The rows are grouped in 3 ways, from coarse to fine. Each group lies inside one group of the grouping before and may be the whole of it. The rows also spread widely along 7 directions, which tell nothing about the answers.
(in the rows, 128 means zero)
Known rows, each followed by its group in each grouping:
[128 146 163 137  96 125 116 167 172  68 143 129 130 135 143 148 149  99
 156 145 139 230 134 149 148  79 163 140 171 132 105 120 153 151] -> k_343 zoduk gal
[126 147 134 150  88 118 109 164 162  70 130 160 114 176 128 121 145 128
 118 168 101 241 139 151 148 117 126 133 163 145 167 106 155 104] -> k_343 Gev dubu
[173 142 188  87 146 109 110 164  95 115 147 154 119 137 145 134 119 137
 133 130 164 103 105 147 141 137 121 100 166 142 131 150 137 166] -> k_405 tanon bepa
[140 137 192 112 191 178 111 118 102 116 128  95 105  87 123  95 114 167
 154 131 178  90  60 133  87 109 147 153 172  92 101 149 117 141] -> k_646 temi fuf
[163 154 143 106  97  70 144 149 162  96 117 148 156 135 142 175 131  91
 141 102 123 165 144 151 164 147 117 119 109 144  93 112 136 165] -> k_646 Butep Zez
[136 122  71 132 140 125 149  77 104 139 115 111 114 123  94 118 102 173
  95 105  98  90 121 143  91 183  74 140  83 119 137 111 126  89] -> k_646 Rovaz rer
[136 154  98  91  78  84 140 162 155 124 136 177 134 192 139 174 107  85
 111 106 114 153 169 146 185 158 112  73 103 142 125 137 158 158] -> k_405 Nulob Vuna
[135 167  82 138 117 202 111 139 155  98 112  95 108 109 155 104 143 177
 105 117  62 197 153 135 111  85 162 167 141 134 128 158  92  86] -> k_646 Rovaz Vof
[114 130  62 103 111 108 150 114 128 177 138 125 132 165 124 154  93  93
 123  73 136  74 150 115 143 154 119  78  85  97  93 162 152 145] -> k_405 Nulob dibi
[121 115 132 133 137 117 121 112 108 147 142 129 120 163  95 110 104 115
 141 130 172 104  87 123 112 146 115  98 148  87 133 123 173 131] -> k_343 Gev Sado
[154 172 132 113 105 141 129 160 174  82 115 119 135 116 161 151 142 121
 139  98  99 198 151 147 152  95 158 149 131 145  87 150 111 145] -> k_646 Butep fored
[103  99 104 153  88  76 120 128 117 123 134 142 138 160 128 140 144 118
 110 173 126 166 117 134 123 154 115 126 129 105 128  90 165 115] -> k_405 Dul tekag
[165 143 144 110 127 150  93 159 115 121 145 125 125 129 147 105 125 150
 137 125 126 136 132 126 126  89 156 114 186 142 141 174 122 143] -> k_343 zoduk mifo
[114 113  37 151 141 163 129  67 109 154 121  88 121 109 126 100 115 175
  89 117  90  99 149 105  85 138 115 146 108 126 141 145 115  67] -> k_480 deta befe
[119 142 141 125  97 153 101 185 142 100 136 143 114 149 164 133 152 127
 130 155 129 202 126 131 151  77 180 126 181 117 120 155 141 142] -> k_405 Dul Vuted
[144 111 135 124  75  55 102 151 126 140 131 172 161 164 144 158 134  84
 109 156 141 177 141 124 146 140 129  94 154 145 124 102 153 163] -> k_480 namuz tel
[132 180  62  78 111 129 172 143 156 127 125 171 107 192 130 174  79 110
 112  49  89 110 184 144 194 161  96  71  59 150 132 168 143 137] -> k_405 sipem Fevo
[157 140 195  98 161 157 116 146 108 145 131 119 122 115 133 111 117 134
 159 112 185  92  70 124 117 108 164 109 186  84  94 168 133 173] -> k_646 Butep gagu
[ 81 125 158 167 104 130 128 134 159  69 138 115 112 132 110 135 143 106
 146 172 156 222 100 149 114 100 145 160 164  91 112  84 181 112] -> k_343 zoduk mib
[ 97 144 139 133 150 155 145 115 143 108 135 113 100 137 101 124 102 111
 156 109 168 130 101 138 127 112 129 128 127  89 106 131 167 123] -> k_343 Gev vipa
[112 138  95 124  76 118 124 162 160 129 132 138 136 171 154 149 141  92
 130 133 118 182 149 127 151 110 160 103 134 112 106 144 147 144] -> k_405 sipem pag
[108 144 134 127 148 146 150 116 148  79 128  95 115  93 134 154 124 130
 159 107 147 135 127 151 117 119 134 167 100 119  78 130 130 129] -> k_405 sipem sov
[165 178 122  99  98 160 115 182 166  99 123 128 131 129 167 146 136 126
 138  94  87 195 153 144 158  84 166 125 148 151  98 166 105 152] -> k_646 Rovaz Koza
[107 177  89 109 137 179 161 125 165  90 131 114  95 132 134 162 100 120
 128  69 110 139 152 151 153 114 127 136  73 118  90 160 133 114] -> k_405 tanon kidod
[138 123 121 135 126 126 106 139  91 115 130 157 106 158 131  95 136 189
  78 180  95 148 124 141 114 163 103 129 161 148 196 128 132  99] -> k_405 sipem sov
[171 165 149  99  97 106 121 173 154  94 123 151 136 134 152 158 131 117
 136 110 110 182 139 156 162 120 135 119 137 155 108 129 125 163] -> k_646 Rovaz Koza
[116 160 111 116 149 162 160 125 127  89 123 148  83 154 112 133  94 161
 103 110 106 125 136 159 144 159  91 127 102 133 158 138 142 101] -> k_405 sipem sov
[106 105 146 160 166 157 114  99  91 101 132  88 105  91 118  98 138 183
 129 163 151 113  85 134  75 126 127 183 146  95 123 118 132  94] -> k_405 Dul tekag
[107 153  94 122  79 150 144 158 183 140 117 128 134 173 140 151 129  76
 133 100 118 193 137 122 158  96 178  94 135  79  85 152 153 144] -> k_646 Butep gagu
[159 164 124 118 164 152 146 120 133  51 124 113 107  84 141 138 125 188
 126 104  90 129 163 165 121 136  97 187  90 180 129 138  90 104] -> k_405 sipem pag
[142 132 135 117  96 124 103 159 149 145 151 101 154 127 158 141 137  78
 177 102 159 148 131 112 135  70 192 100 171 109  72 172 143 184] -> k_343 zoduk gal
[159 148 178  94 145 141 100 165 101 138 130 168 105 163 132 101 113 153
 110 146 142 129  82 134 136 137 129  87 190 117 162 151 138 151] -> k_646 temi fuf
[114 151 185 108  95 137 121 189 153 110 125 171 108 184 127 148 126  88
 132 152 161 214  83 152 162 111 159  90 191  82 116 113 182 166] -> k_646 Rovaz rer
[ 92 130 162 145 153 152 150 104 129  90 140 115  93 129  84 130 104 128
 143 134 176 138  87 146 111 126 111 142 139  81 122 107 180 118] -> k_343 zoduk gal
[116 146  83 136 111 104 156 107 162  77 126 100 133 109 136 173 126 127
 128 104 101 151 174 157 130 147 106 168  61 148  90 109 121 116] -> k_405 Nulob Vuna
[117 164 102  99 163 242 125 131 115 151 126 139  74 159 129  99  74 161
  90  81 120 101 138 105 140  94 149  92 152 115 160 200 123 109] -> k_480 namuz tel
[158 171 144 100 126 125 127 171 135  73 130 175 102 158 140 142 118 156
  96 131  95 171 157 165 164 146  99 125 137 172 165 134 128 125] -> k_405 Nulob dibi

New rows. What belongs after each?
[123 136  84 114  51  72 129 156 169 160 122 160 159 193 144 171 128  54
 126 118 117 190 140 126 166 136 148  63 119 102  94 125 163 163] -> k_646 temi fuf
[148 129 141 109 148 122 111 126  83 156 144 161 106 177 101  86  91 144
 114 131 151  77  95 126 126 161  96  75 162 119 178 150 162 129] -> k_343 Gev vipa
[148 164 126  84 183 212 136 121  89 152 120 132  71 141 105  89  74 189
 103  82 128  55  92 132 119 146 110  97 143 104 160 179 127 115] -> k_646 Rovaz rer
[157 144  83 129  82  64 143 129 145  97 112 160 144 152 121 165 126 137
  92 126  66 183 162 167 145 184  68 130  82 169 142  83 131 115] -> k_646 Rovaz Koza
[183 175 114  94 100 130 117 170 152 108 118 140 137 130 163 149 128 139
 125  87  75 170 165 148 161 115 138 117 131 172 117 159 100 151] -> k_646 Rovaz Koza
[178 114 120 108 127  59 126 108  89 144 144 150 143 146 105 133 100 142
 121 116 135  68 130 138 123 186  67  94 117 151 155 119 148 140] -> k_343 zoduk mifo
[110 134  91 145 152 189 118 109 112 110 128  87 100 106 138  99 130 186
 116 124 102 122 130 125  98 104 141 170 125 117 127 160 109  86] -> k_405 Dul tekag
[123 145 107 113 152 207 119 123 119 145 128 123  94 137 134  99 102 157
 106 111 129 113 119 111 121 102 149 112 165 111 148 178 133 107] -> k_480 deta befe
[112  96 112 156 120  86 129  87 112 135 142 101 141 125  98 121 122 125
 134 144 150 110 107 129  85 155 105 137 126 102 120 100 163 113] -> k_343 zoduk mib
[147 137 103 138 116  74 152 103 138  79 133 131 131 126 107 157 116 134
 121 112 103 146 162 160 132 168  68 147  81 171 138  92 140 112] -> k_343 zoduk gal
[158 172 139  95 130 169 111 168 147 114 138 139 112 154 145 118 111 128
 150  88 127 144 138 128 158  91 155  96 156 144 132 189 129 146] -> k_343 Gev dubu
[169 135 166 100 134  98  98 156  96 120 143 155 126 141 145 119 127 152
 112 147 137 123 122 138 132 147 119 114 172 149 149 144 126 151] -> k_405 Nulob dibi
[ 92 119 167 154 111 102 123 141 135  79 137 151 111 153 117 145 148 112
 114 195 158 206  85 158 125 141 119 150 156  92 126  74 180 119] -> k_405 tanon kidod
[126 131 152 122 110 145 101 155 135 140 131 110 134 123 145 125 141 113
 151 134 156 162  89 123 114  88 185 123 184  78  80 147 138 161] -> k_646 Rovaz Koza
[131 129 142 109 151 159 112 129  97 161 125 143 100 160 113  88 102 159
 105 140 144 104  74 120 111 145 123  94 168  84 154 150 145 126] -> k_646 temi fuf
[ 73 127 119 129 169 190 139  99 112 145 132  87  91 124 110 108 105 140
 151 112 177  79  84 114  95 111 158 132 132  51  93 163 149 121] -> k_405 sipem Fevo
[129  97 106 157  95  57 119 105 137 125 140  94 167 121 122 140 141  93
 159 136 146 149 125 127 103 136 126 140 109 120  84  94 149 136] -> k_343 Gev Sado
[113 172  92 101 128 177 159 143 147  93 124 151  84 160 129 156  95 138
 112  81 100 136 158 149 171 128 113 115  89 131 136 159 144 113] -> k_405 Dul Vuted
[142 107  81 131 130  91 132  88  93 154 125 150 130 151 107 121 102 156
  78 139 113  92 131 126 115 189  67 109 115 144 172 109 146  98] -> k_480 deta befe
[115 146  76 128 106  96 168 109 164  86 129 119 133 131 129 189 118 104
 128  89 108 149 166 159 142 153  95 142  51 136  85 105 145 115] -> k_405 tanon bepa
[186 150 205  97 169 124 122 145  96 100 124 168 111 130 115 113 111 173
 115 137 145 112  88 158 129 165  93 122 170 139 163 129 131 146] -> k_646 Butep gagu
[ 99 127  79 116  89 119 143 124 170 157 142  95 150 146 132 162 108  52
 171  74 153 127 140 109 138  99 167  91 110  83  55 158 169 159] -> k_343 zoduk mib
[148 112  65 131 138 122 108 104  77 160 128 113 126 125 136  91 127 191
  95 131  92  76 141 113  92 159 108 131 122 143 159 163 101 100] -> k_405 sipem Fevo
[111 152 137 134 159 202 137 114 132  97 116  88  91 101 114 110 118 166
 132 117 130 147  92 145  94 103 146 167 142  90 103 133 124 101] -> k_646 Rovaz rer
[183 162 127  96 119 143  96 167 129 124 121 146 126 142 162 111 133 162
 108 123  84 160 140 134 140 115 144 105 160 162 148 171  98 140] -> k_646 temi fuf
[135 133 123 128 150 198 109 127 103 150 118 105 105 126 131  73 127 181
 109 130 120 120  97 111  92 111 156 128 179  88 143 174 118 107] -> k_646 Butep gagu
[180 142  74 115  77  77 111 159 135 112 131 143 158 135 179 153 150 143
 110 117  59 162 196 136 154 130 126 129 107 197 131 152  96 135] -> k_405 Dul Vuted
[121 152 130 106  96 159 103 184 163 126 143 109 134 138 177 144 143  92
 156 118 142 176 142 115 150  61 212 111 170 109  74 187 130 173] -> k_405 Nulob Vuna
[105 139  87 147 128 216 117 119 136 127 112  79 101 115 134  92 137 171
 114 122  97 171 117 119  86  84 174 157 154  87 110 156 113  86] -> k_646 Rovaz rer
[ 74 161 148 126 115 178 138 166 179  79 129 121  99 143 141 150 138  99
 157 129 150 213 119 143 149  73 186 141 150  81  80 144 154 137] -> k_405 sipem Fevo
[128 134 132 131  94 115 100 162 155 100 137 108 147 115 173 140 160 113
 144 143 125 196 146 129 126  85 180 149 160 129  84 145 119 146] -> k_405 Nulob dibi
[169 115  80 143  81  61 116 117 120 124 115 121 163 119 139 135 152 148
 101 145  74 164 151 146 101 167 100 148 110 164 126  97 108 113] -> k_646 Rovaz rer
[160 156 180 106 109 111 108 184 146  93 142 172 127 172 135 134 125 102
 147 134 146 183 116 149 170 115 133  94 175 147 143 135 157 169] -> k_343 Gev Sado
[148 171  88  80 129 124 165 137 146 120 126 145 116 151 134 171  91 117
 135  54 110  92 169 145 172 151 106  96  68 151 112 166 130 151] -> k_405 sipem Fevo
[107 136  73 145  76 104 160 117 184 119 111 103 159 135 132 171 136  80
 142  98 108 184 155 131 137 124 146 135  83  96  57 114 141 131] -> k_646 Butep gagu
[127 110 117 146 151 124 130  90  89 121 138 126 102 136  85  97 106 174
 100 146 129 100 108 138  94 168  78 136 136 124 177 111 155  93] -> k_343 zoduk gal
[187 123 183 101 191 115 113 106  65 120 138 134 122  89 123 105 105 182
 119 137 163  52  94 134 103 163  86 134 162 160 155 136 116 139] -> k_480 deta befe
[ 91 111  59 158  93 123 126 102 143 161 137 101 138 165 111 118 122  97
 136 117 128 145 129 105 111 124 141 110 118  82 107 131 164 108] -> k_343 Gev Sado
[157 175 152 100 113 139 135 178 146  96 117 188 106 185 128 134 116 139
  98 126  99 187 130 157 176 144 117  95 157 139 167 138 146 136] -> k_646 Butep gagu
[153 101 135 121 140  82 127  99  78 174 125 142 138 148 102 107 108 146
 108 136 151  66  84 125  99 192  91  98 141  96 143 116 150 136] -> k_646 Butep gagu
[147 138  87 122 149 214  95 120  98 170 123  81 110 104 146  69 126 200
 114 100  97  94 114 103  83  92 168 134 165 107 131 198  92 105] -> k_646 Rovaz Koza
[122 175 120 124 121 198 134 153 160  84 112 132  87 142 131 120 121 152
 107 117  91 200 128 151 140 100 142 142 144 115 137 139 129 102] -> k_646 Rovaz Vof
[114 147 101 124  86 150 121 153 166 128 143 117 129 157 142 141 128  89
 150 109 127 187 147 120 146  74 177 102 151 103 100 159 158 141] -> k_343 zoduk mifo
[104 128 133 114 160 159 144 113  96 133 136 134  89 145 105 122  93 149
 125 114 161  71  93 131 126 144 109 115 122  87 129 148 161 125] -> k_405 Dul Vuted
[111 154 110  99 107 101 167 130 166 113 139 135 128 152 128 200 101  58
 150  72 152 131 137 151 170 143 118 103  67 108  61 129 170 162] -> k_405 tanon kidod
[123  94 132 159 151 136 101  86  96 125 128  79 138  73 131 103 137 163
 123 153 154 119 114 109  61 110 143 181 153 119 106 116 111 109] -> k_480 namuz tel
[152 122 109  98 134  95 134 103 122 161 134 105 158 103 142 157 103  95
 152  77 162  62 133 114 126 138 129 103 108 128  75 152 128 165] -> k_480 deta befe
[116 113 150 122 133  60 152 105 113 100 139 147 126 144  97 164 106 111
 124 144 173 103 108 160 127 196  71 126  98 112 115  77 177 144] -> k_405 Nulob Vuna
[ 97 135 145 149 134 153 147 115 155  85 114  94 118 103 118 134 139 126
 142 127 141 181 101 143 108 104 148 173 135  79  79 111 142 116] -> k_646 Butep fored
[150 135 163 131  75  66 115 165 158  85 121 139 158 126 147 169 161  93
 149 157 134 224 117 159 139 123 148 144 150 130  80  84 139 165] -> k_646 Rovaz rer
[143 101 158 147  92  26 114 127 125 108 151 136 166 132 120 152 140  89
 150 167 159 160 111 146 117 154 111 128 145 132 112  78 170 155] -> k_343 zoduk mib
[140 152  82 121  91 119 118 146 165 111 135 101 147 119 175 164 148 102
 139 100 101 170 168 133 140  97 164 139 106 143  71 159 113 142] -> k_405 tanon kidod
[172 119 107 102 104  76 104 156  94 154 142 170 143 171 150 132 124 135
 107 131 110 102 138 125 152 164 106  81 136 155 155 147 137 151] -> k_405 Dul tekag
[165 134 105  90  88  71 134 140 138 163 125 136 162 144 144 170 117  83
 144  79 135 114 137 132 145 147 133  83 106 124  75 138 134 179] -> k_646 Rovaz rer
[157 167 120  79  95 103 148 161 149 131 120 178 125 181 123 172  94 100
 120  80 114 139 139 153 182 161  98  70 108 132 123 135 155 165] -> k_646 Rovaz Koza
[102 114  67 142 122 111 141  94 117 140 124 106 125 134 121 128 122 142
 118 125 116 107 136 125 107 154 117 134  94 103 116 128 136 105] -> k_405 sipem Fevo
[143 131 237 133 171 109 116 134 102  42 146 119 114  80 129 134 147 155
 152 177 189 151  72 173  98 127 115 188 164 128 105  85 141 140] -> k_405 tanon bepa
[165 151 215  97 142 111 108 170 125  95 150 151 122 139 130 127 119 103
 173 133 188 137  91 146 150 112 139 105 182 132 117 141 155 182] -> k_343 Gev vipa
[163 137 143 118 126 129 108 147  98 129 117 164 115 156 124  96 128 172
  85 153 103 144 109 138 127 154 108 112 177 132 178 138 133 118] -> k_646 Butep fored
[114 155 137 138 105 150 135 144 167  71 114 126 110 133 126 144 134 127
 123 139 112 220 124 160 136 111 138 157 138 109 111 102 146 114] -> k_646 Rovaz Vof
